There are 10 hidden switches. A switch that is on adds its own fixed numbers to the row, and there is some noise. The rows also spread widely along 14 directions, which tell nothing about the answers.
(in the rows, 128 means zero)
Some rows, each with its switches (1 for on, 0 for off) after it:
[100 133 125 158 148 193 118 109 145 143 171 129  83 123 198 171 163 171
  65 160 146 108 121 148 217 161 182 131  92 140 135  77 148  77 169 176
 138 160 129]  1 1 1 1 1 0 0 0 1 0
[145 146 125 140 159 128 132 120 142 105 136 116  69 146 161 134 142 160
 138 130 124 128 153 125 142 123 214 159  76 127  99 114 130 139 157 123
 136 157 137]  1 0 0 1 1 0 1 1 0 0
[ 89  77 147 125 164 138 183 164 175 152 138 131  86  83 159  70 130 108
 110 160 121 132 177  95 192 205  72 105 171 114 167  70 101 132  91 103
 127 131 116]  1 0 0 1 1 0 0 0 0 1
[120  96 130 134  99 174 122  97 164 102 155 110 167  97 154 180 139 122
 149 156 160 176 148 112 123 141 147  96  90 153 119 197 136 156 182 153
 115  88  96]  0 1 1 0 1 1 1 1 0 0
[134  96 141 112  87 148 127 132 157 116 134 112 170  96 112 190 155 147
 156 134 146 161 125 127 108 121 159 116 113 126 137 184 117 163 141 166
 145  81 108]  1 0 0 1 1 1 0 0 0 0
[119 135 161 112 107 141  89  74 114  93 141 142  76 138 138 131 157 133
 147 141  79 118 109 103 132 148 178 145 126  98 136 144 153 175 161 152
 130 186 116]  0 1 0 1 1 1 0 0 0 1
[115 106 158 118  79 120  75  71 105 102 145 111  96 131 137 145 163 137
 104 138  59 139 127 116 131 126 146 108 138 118 141 122 140 163 128 123
 125 161 102]  0 0 0 0 1 1 0 1 1 0
[145 127 140 134 117 158  99 114 120 135 137 130 100  90 175 174 171 134
 147 145 141 123 138 123 145 150 138 130 119 147 120 199 152 125 161 147
 134 137 126]  1 0 1 1 1 0 0 1 0 0
[156 113 125 129 136 126 106 141 106 106 149 114  92 126 182 147 151 130
 160 144 122 107 121 132 135 113 172 118 106 134 109 157 156 128 138  96
 150 139 144]  1 0 0 1 1 1 0 1 0 0
[130  61  93 175 123  78 152 159 152 112 171  68  74 133 170 135 137 110
 131 106  94 149  86 115 123  43 143  66 102 161 124  83  94 104  76  56
 151 155 168]  1 1 0 0 1 1 0 1 0 0
[ 87 108 149  91 121 166 117 119 134  97 177 138 160 115 181 140 136 106
 135 198 135 103 134 110 140 179 133 131 143 139 160 149 195 152 172 175
 130 129  90]  1 0 1 0 1 0 1 0 1 1
[176 118 140  92 113 145  80  82 104 116 155 131  85 156 160 110 136 112
 101 193  92  88 110  92 117 114 143 142 118 112 110 150 143 174 149 127
 146 165 124]  0 0 0 1 1 1 0 0 0 0
[130  78 129 170 139 177  72 113 151  76 176  69 122 115 171 162  77 128
 131 160 102 149 158 114 215 186 200  77  72  80 133 128 153 201 150 124
 100  98  78]  0 1 0 1 0 1 1 1 0 1
[166 114 139 113 103 144  96  92 140 179 148 104  41 112 141 141 187 145
  69 154 124 121 154 138 126 114 130  92 136 113 155 104 112 114 139 115
 144 143 114]  0 1 1 0 1 0 1 0 0 0
[163  96 135 151 102 179 143 131 119 118 188 137 132  91 113 145 147 114
 116 165 207 149  91 119 132 108  91 152  93 137 127 164  94 127 149 158
 181  56 138]  1 1 1 0 1 1 1 1 1 1
[109 112 134 159 122 218 128 100 108 121 171 148 130  86  90 160 127 110
 163 122 150 139  49 131 125 173 161 112 126  73 172 158 118 143 193 183
 137 107 124]  0 1 1 1 1 1 1 1 0 0
[132 106 117 135 147 190 149  58 129 122 157 152  96 132 106  95  92 111
  82 161 112 163  88  79 109 135 121 128 101 117 127 111  64 149 182 130
 123 128 121]  0 1 0 1 0 0 0 1 0 0
[115 117 164 177  46 146  47  64  64  68 166 109 103 104  63 142 168 130
 138 103 148 193  87 109 136 103 169 135  63  98  99 207 134 184 157 187
 133  86 109]  1 1 0 1 1 1 0 1 0 0
[153  97 101 165 156 190 152  95 126 132 174 132  99 117 126 110 108 109
 105 148 184 169 100 117 131 120 132  89  65 137 118 123  70 101 184 110
 135  83 132]  1 1 0 1 0 1 0 0 1 0
[111 142 129 129 141 109 158 135 112 110 128 143  78 123 133  82 141 108
 193 107 125 105  95 101 103 136 156 149 145 117 140 140 150 132 128 126
 143 185 158]  0 0 0 0 0 1 1 0 0 0
[ 84 126 126 188 149 168 136  62 111 133 151 134  54 102 111 106 144  81
 181  60 131 177  94 128  96 168 163  17 117  99 164 128  94  98 204 102
  90 161 123]  0 0 0 1 1 1 1 0 1 0
[117 115 134 153 102 155 143 135 148 111 162 125 119 120 105 127 149 138
 112 142 172 140  81 115 144  98 160 165  86 123 133 125 118 133 145 189
 168 113 137]  1 1 0 1 0 1 0 0 1 0
[119  99 142 115 120 122 179 107 164  92 153 131 127 137 131 142 139 141
 103 157 119 169 136  97 117  96 129 166  96 167 117  90  86 139 140 126
 150 135 137]  1 1 1 0 1 1 1 1 1 0
[122 167 127 167 134 129 141 112  98 104 118 155  95 100 152 166 178 185
 146  96 190 163 134 134 148 111 170 208  46 196  67 174 128  81 161 151
 155 134 153]  0 1 1 1 0 0 0 0 1 0
[129 132 163  79 122 159 159  75  77 127 112 201 121  85  93 154 197 168
 135 118 145 175 116 150  68 129 114 162 131 152 119 148  80  91 184 108
 165 104 132]  0 1 0 1 1 1 0 1 1 0
[137 112 141 127 106 162 129 100 156 138 140 126 103  92 130 173 150 145
 133 137 124 141 119 117 123 149 131 124 140 119 165 154 115 145 149 161
 131 133 114]  1 1 1 0 0 0 0 0 0 1
[ 79 105 139 153  90 132 102  19  92  86 161 132 101 138 125 140 152 139
  68 122  87 203 103  92 143 103 140 121  73 167  87 123 101 135 149 143
 109 154 112]  0 1 1 0 1 1 0 0 0 0
[133  96 127 157 127 157 140 109 111 121 151 130 106  90 115 157 134 136
 140 108 126 165  93 135 131 134 121 101 121 119 153 128  86 120 136 107
 142 105 127]  0 1 0 0 0 1 0 1 1 1
[104 120 163 133  88 116 114  88 132  92 123 123 111 106 103 187 158 164
 131  90  84 179 132 109 120 129 152 148 115 131 139 148 106 166 125 151
 135 154  98]  0 0 0 1 0 0 1 0 1 1

New rows, each followed by its switches (1 for on, 0 for off):
[173 139 134 151 107 148 135 142 143  92 157 121 114 117 100 116 129 139
 143 154 203 145 131 104 129 107 149 208  66 120 111 172 117 176 151 183
 171  74 129]  1 1 0 0 0 0 1 1 1 1
[133 111 133 113 148 115 146 137  97  79 140 135 118 119 129  92 116 131
 163 143 137 146 141 109 123 128 152 166 104 128 101 127 135 156 128  87
 148 102 130]  0 1 0 0 0 1 1 1 0 0
[147 110 150 106 146 130 143 111 111  94 138 144 106 122 124 120 126 118
 160 144 105 145 144 107 110 148 135 141 123 114 130 125 102 164 151  87
 139 127 125]  1 0 0 1 1 1 1 1 1 0
[ 94  86 129 115 117 173 163 116 144 122 150 148 193  77 167 166 135 128
 115 169 162 155 121  96 153 157  83 133 129 192 121 183 123 115 134 165
 129  98 117]  1 0 1 0 0 1 0 0 0 0
[184 126 128 124 164 141  94 118  84 151 142 115  40 114 142  91 140 127
 120 142 146 116 166 141 127 136 160  98 108  95 120 116 124 123 151  62
 139 108 120]  0 0 0 1 0 0 1 0 0 0
[119 127 122 111 139 156 132  93  94 123 171 145  96 157 108  74 120 122
  95 163 124 115  81 118 108 128 166 138 126  91 143  82 125 143 160 148
 140 126 130]  1 0 0 0 1 0 0 0 0 0
[133 111 163 115 141 144 129 142 144 137 128 133  82  86 172 138 156 149
 122 162 118 107 180 116 195 189 119 158 139 112 134 111 135 146 112 118
 143 152 122]  0 1 1 1 1 1 1 0 0 0
[ 99 126 169 110 116 143 109  65  80  87 160 157  98 132 128 140 168 141
 102 149  99 145 118 118 131 135 157 152 112 131 117 114 139 130 174 139
 140 157 117]  1 0 1 1 1 1 1 1 1 0
[ 77 126 141 132  97 148 148  82 161 106 135 144 142 130 145 170 155 166
  84 146  98 146 106  87 165 141 141 185 115 165 117 126 119 143 124 213
 133 181 128]  0 0 1 0 1 1 0 0 0 0
[109  80 122 127 108 120 125 116 112  99 167 106 147 126 147 155 144 145
  88 156 134 160 113 130 134  80 157 108  90 163 107 120 132 118 121 126
 143  92 121]  1 0 1 0 0 1 0 0 0 0
[158 148 140 198 102 145  35  82 101  91 162  75  35 152 115 140 123 160
 119 119  80 104 109 123 207 153 225 139  92  38 146 112 152 198 129 172
 120 166 117]  1 0 0 0 0 1 0 1 1 0
[ 85 116 171 162  64 122  52  75  50  77 169 119  87  98 115 123 183  97
 169 110 112 142  85 111 144 139 142 106 134 104 135 199 187 161 142 161
 121 140 112]  1 0 1 0 1 1 0 1 0 1
[103 119 155 130 108 143 146 139 148 124 140 132 122  90 119 132 165 137
 155 145 149 118 125 128 138 152 139 148 158 114 170 136 148 136 140 173
 148 127 130]  1 0 1 0 0 1 0 1 1 0
[110  93 156  98  92 135 110 106 105  77 163 131 149 120 122 119 144 108
 153 164 117 140 113 105 106 134 134 129 139 120 137 167 160 184 141 146
 137 101 106]  1 0 0 0 1 1 0 1 0 1
[ 95 137 123 187 129 129 129 123 155  92 150 103  96 122 161 162 125 118
 194 100 108 133 112 107 149 158 181 126 113 125 153 147 150 153 149 160
 108 189 136]  1 0 1 0 1 0 1 1 1 0
[128 100 152 102  85 185  63  42 109 121 165 145 105 109 201 171 164 115
  85 188  88 118 116  82 163 159 101 105 129 160 113 201 158 143 167 158
 116 184 103]  1 1 0 1 1 1 0 0 0 0
[114 126 128 130 146 135 123 123 110  85 146 130 118 132 172 173 131 166
 131 129 116 134 123 126 158 130 190 171  82 154 106 117 150 128 142 130
 142 152 127]  1 1 0 1 0 0 1 0 1 0
[139 117 151 120 148 145 123 123 106 101 116 141 107  89 134 146 124 166
 176 130  93 137 160 125 180 210 143 168 143  84 140 132 122 183 110 113
 123 126 123]  1 1 0 0 1 1 0 1 0 0
[163 107 117 140 153 171 150 121  96 116 148 151 118  93 117 165 117 131
 151 114 149 158  87 124 102 133 128 133 103 131 128 171  80 125 155 110
 154  89 134]  1 0 0 1 0 0 1 1 0 1
[127 112 157 120 108 163 104  79  92 130 141 138 106  81 115 131 171 131
 134 142 146 156 145 129 128 160 128 103 137 118 138 173 133 131 165 129
 120  92 105]  1 0 1 0 0 1 0 1 0 0
[187 114 162  87  97 166  83  81  85 135 148 131  99  97  87 122 148 110
 149 156 140 131 142 126  87 160 115 104 151  68 162 172 117 183 165 115
 137  88  97]  1 0 0 0 1 1 1 0 1 0
[154  88 146  42 108 140 170 111 138 154 109 164 158  88 131 234 169 197
  80 138  85 153 117 131  78 109  86 167 169 180 149 131  66 109 100 117
 175 130 125]  1 1 0 0 0 0 1 0 0 0
[131 133 151 150 119 172 149  72 151 102 131 161 106 104 119 155 137 113
 169 115 121 163 112  82 110 167 113 146 112 131 133 190  85 162 181 160
 123 164 123]  0 0 0 1 1 1 1 1 1 1
[113 127 180 119 106 125 100  47 131 101 139 139  45 127 131  78 159 109
  95 168  90 143 165  61 136 149 119 151 129 120 121 143 137 181 166 148
 108 183  98]  1 0 1 1 0 0 0 1 0 1
[157 138 131 109 185 222 141  83 122 146 136 176 100 109 151 149 119 135
 165 155 111 104 115 130 135 222 158 119 148  83 162 145 115 138 204 129
 114 144 127]  1 0 0 1 1 1 0 1 0 0
[183 173 163 141 129 194  58  28  94  79 142 141  57 141  91 147 129 167
 159 140 110 146 139 127 142 179 235 162  73  42 127 158 133 212 233 159
 113 127  93]  1 1 0 1 0 1 0 1 1 1
[133 116 145 150 115 170 138 109 156  91 152 126 131 113  98 152 130 135
 168 141 162 171 116 112 124 137 180 143  78 100 130 166 110 181 179 178
 134  85 115]  1 1 1 1 1 1 0 0 0 1
[134 122  99 132 167 167 175 115 126 133 134 153 136  93 175 145 117 105
 177 130 164 151 127 114  94 157 109 110 112 175 114 187 106 106 170 105
 118 126 138]  0 0 1 0 1 0 1 0 0 0
[124 125 119 138 147 150 145 132 139  96 157 119 122 132 131 125  97 127
 163 139 130 136 121 114 131 154 173 149 102 104 145 112 126 171 149 140
 129 123 124]  1 1 0 0 1 0 1 0 1 0
[155 139 117 129 115 137 128 116 121 102 164 132  95 148 157 116 148 117
 160 155 155 105  81 112 101  88 164 159  92 145 113 158 148 131 161 148
 159 153 157]  1 1 0 0 1 1 0 0 1 0
[129 100 135  99 133 122 162  94 119  91 144 141 122 134 123 157 128 148
 131 133  86 154  97 107  96 107 149 159 125 139 129 108 103 145 134 113
 142 154 136]  1 1 1 0 0 1 1 0 0 0
[138 113 144 137  87 203  75  49 112 130 162 117 121 102  78 136 166 137
  85 147 196 187 137 140 119 129 181  69  71  98 121 176 113 140 212 175
 120  39  76]  1 0 0 1 0 1 0 0 0 0
[ 99  98 155 126 104 186 101  68 120 116 177 136 106 112 123 158 155 124
  87 150 105 138  82 114 138 149 154  84 136 107 160 134 135 135 176 169
 131 143 103]  1 0 0 1 0 1 1 1 0 1
[ 70 107 136 127 144 194 191 128 165 109 157 168 176 101 138 172 131 132
 144 139 149 145  88 121 141 183 141 133 125 140 164 127 110 121 173 190
 143 125 117]  1 0 0 1 1 1 1 0 1 1
[140 122 147 151 158 129 133 105  94 110 142 141  51 123 127 118 139 147
 126 127 101 131 126 128 155 140 150 147 117 102 135  83 102 127 137  89
 146 144 135]  0 0 1 1 0 1 0 1 1 1
[132 135 148 131 107 118 125 116 106  91 141 136 100 114 131 167 169 145
 176 101 114 129  95 125 107 116 163 153 126 133 141 167 143 136 138 141
 155 158 140]  1 0 0 0 0 1 1 1 1 1
[134 147 122 155 102 156 107  99 145 115 148 121  89 135 169 183 158 152
 135 120 126 106  84 111 142 117 185 151  97 143 133 158 154 125 154 182
 149 200 144]  0 1 0 0 0 1 1 0 1 0
[120  99 141 135 118 130 121 117 115  95 146 118 127 122 109 153 123 139
 125 135 101 142 101 109 136 123 162 153 109 107 129 127 122 168 121 146
 145 133 122]  0 0 1 1 0 1 1 0 0 0
[ 69 130 159 113 105 142 111 146 101 116 151 135 138  83 165 178 212 163
 158 135 156 108 127 183 158 155 186 123 147 136 160 138 209  83 152 165
 154 117 122]  1 0 1 0 1 1 0 1 1 0
[160  94 153  65 124 159 153 123 151 182 119 155 123  50 184 139 195 130
 126 177 172 138 209 129 119 169  45  92 165 184 132 189 112  92 141  85
 140  90 114]  1 0 0 0 1 1 0 1 0 0
[ 88 106 143 143  93 138 103  86 103  77 179 130 116 123 156 122 150  90
 118 146 135 159  96  81 120 109 128 121  89 176  95 188 152 140 166 163
 134 144 117]  1 0 0 1 1 0 1 1 0 1
[127 123 151 147 121 159 105  78 112  77 160 132 102 135 126 165 137 152
 137 138 112 159 120 123 153 141 189 145  77 105 123 128 127 166 176 153
 131 125 113]  1 1 1 1 1 1 0 0 1 1
[142 119 173  91 129 151 113  77 122  85 130 147 115 136 117 165 121 166
 118 165  50 130 150  99 154 181 169 193 132  81 133 113 116 213 148 145
 127 158 105]  1 0 1 1 1 1 1 1 0 0
